The rows of a group lie close to one hidden flat surface of 5 dimensions, which passes through zero. Surfaces can cross.
Known rows, each followed by its group:
4 4 1 8 -3 3 -3 12 12 -5 4 4 -4 -3
j214
-8 5 13 -11 -18 -15 8 3 -10 -10 -2 14 5 -2
j214
1 -6 -3 6 4 1 2 -3 -5 -3 1 -6 -6 0
j514
-8 11 11 1 -1 3 1 11 16 2 1 15 11 -5
j612
8 -2 4 -14 0 0 -8 6 0 9 10 -3 6 1
j264
0 -5 -6 -3 0 0 -7 -28 -27 4 -17 -3 2 12
j514
-3 -6 -11 0 2 -4 11 -15 -10 -5 4 -9 -5 15
j612
3 5 -1 14 -8 0 -7 1 -6 -12 -11 9 -13 -4
j264
0 4 -12 3 -11 -15 14 11 21 -9 5 -1 -6 -10
j264
-7 10 -11 -3 9 2 9 1 2 -8 12 11 0 8
j947
22 -12 8 -13 -12 -14 -12 2 -35 -8 11 -9 -19 -10
j214
1 14 -1 -28 -12 -14 -10 2 3 11 -11 21 20 -15
j514
12 -7 -10 -1 12 3 -7 -4 -13 2 8 -10 -14 -1
j947
7 -9 16 6 29 26 -14 10 2 16 8 -5 -1 -7
j612
-16 10 -10 11 1 1 -16 10 -6 -26 27 20 -17 5
j947
-13 0 -4 -7 3 -6 20 -11 -2 -1 -4 1 11 6
j514
-3 15 -20 -2 18 3 5 3 -5 -15 26 13 -9 10
j947
-21 5 6 4 -13 -2 20 -3 6 -12 4 7 9 23
j214
5 -2 2 -11 0 -2 -2 8 7 8 10 -4 6 -5
j612
-17 10 5 6 -5 0 13 3 12 -10 -4 13 9 6
j514
-2 -6 10 9 11 14 -7 1 -1 8 -3 -1 2 -2
j612
-18 1 -3 12 -4 2 17 -17 -3 -10 -8 -1 2 20
j264
-24 -20 15 4 -24 -3 -13 2 0 -4 16 -16 6 15
j947
16 6 0 -15 -8 -6 -27 4 -8 10 -8 9 0 -17
j514
-1 -3 4 12 -9 1 2 0 -7 -15 4 -3 -14 8
j214
3 4 -13 1 -12 -12 8 -5 -7 -16 -4 3 -9 0
j612
-2 1 -3 0 -3 -3 7 0 6 -4 3 0 1 4
j264
-3 -5 -1 5 14 5 4 -7 -4 5 -10 -5 1 -6
j264
10 -7 1 9 -2 6 1 12 13 -6 23 -13 -12 11
j214
-12 -11 10 -3 -18 -3 -13 9 6 0 18 -8 5 5
j947

New rows, each followed by its group:
7 -20 -6 3 24 13 -1 -15 -19 6 9 -26 -10 15
j612
-4 5 -4 23 5 14 -1 3 15 -5 -4 2 -7 6
j214
3 -4 1 -7 8 -1 -3 3 2 10 2 -3 4 -9
j264
11 -9 5 -8 -2 -6 -8 6 2 13 5 -11 1 -8
j947
-18 11 1 0 -10 -2 8 -9 4 -4 -13 14 15 12
j514
10 3 3 -5 11 -1 -6 14 11 11 -1 4 2 -30
j264
9 10 12 -20 -2 -3 -18 25 14 12 8 15 11 -17
j264
-2 12 0 6 2 -5 13 13 8 -9 -7 16 -7 -27
j514
1 4 1 -15 -7 -5 -7 3 3 9 0 5 12 -1
j514
5 3 -3 -21 -2 -12 -5 0 -3 12 -1 3 9 -11
j514
-5 -2 4 -4 -6 -5 5 -8 -18 -9 -1 0 -1 6
j214
7 -12 -17 23 31 26 -8 -15 6 13 -9 -19 -8 6
j214
-2 -1 -4 -10 3 -6 9 4 11 5 8 -8 6 -5
j264
-6 4 6 10 -11 -4 1 -8 -20 -17 -16 14 -9 -2
j214
-9 -11 11 0 -12 -2 1 -6 3 6 -3 -12 10 9
j947
-22 1 0 0 -3 3 12 -20 -5 -2 -9 -1 17 26
j514
9 -2 6 1 -4 -2 -3 2 3 7 -18 1 -1 -12
j947
-3 -2 3 -1 -8 -4 5 -5 -13 -9 1 1 -4 7
j214
-20 -5 13 0 -18 -3 -2 2 9 -1 5 -1 13 12
j947
-12 -1 -11 7 17 13 8 -15 8 9 -10 -8 13 13
j214
20 0 -5 -18 9 -4 -1 9 7 15 9 -7 3 -10
j947
1 5 -5 11 -2 -5 4 4 6 -6 -10 4 -10 -19
j264
-5 -11 -1 -3 1 -6 6 -29 -36 -4 -11 -8 -4 12
j214
9 -5 0 0 3 1 -12 2 -7 1 6 -5 -9 -7
j947
-10 1 -8 7 6 3 1 -6 -8 -13 12 2 -6 13
j947
-7 3 8 0 -5 0 14 -4 11 3 -19 5 13 2
j947
2 -4 -6 1 8 7 1 0 10 7 8 -10 0 4
j214
-3 -3 -8 4 19 8 -3 -20 -10 10 -21 -3 7 0
j214
2 3 -3 5 2 2 -5 0 -3 -6 0 4 -7 -4
j947
3 -10 13 -7 -21 -10 -33 28 9 3 26 -4 -3 -19
j947
10 2 -14 -17 20 -1 10 0 1 4 20 -4 1 6
j947
13 7 -6 7 11 4 3 -5 -8 0 -18 6 -12 -10
j947
-3 3 -2 42 4 22 -1 2 14 -19 -4 -2 -21 14
j214
-7 0 -12 13 -16 -5 12 -11 -3 -20 0 -4 -10 21
j264
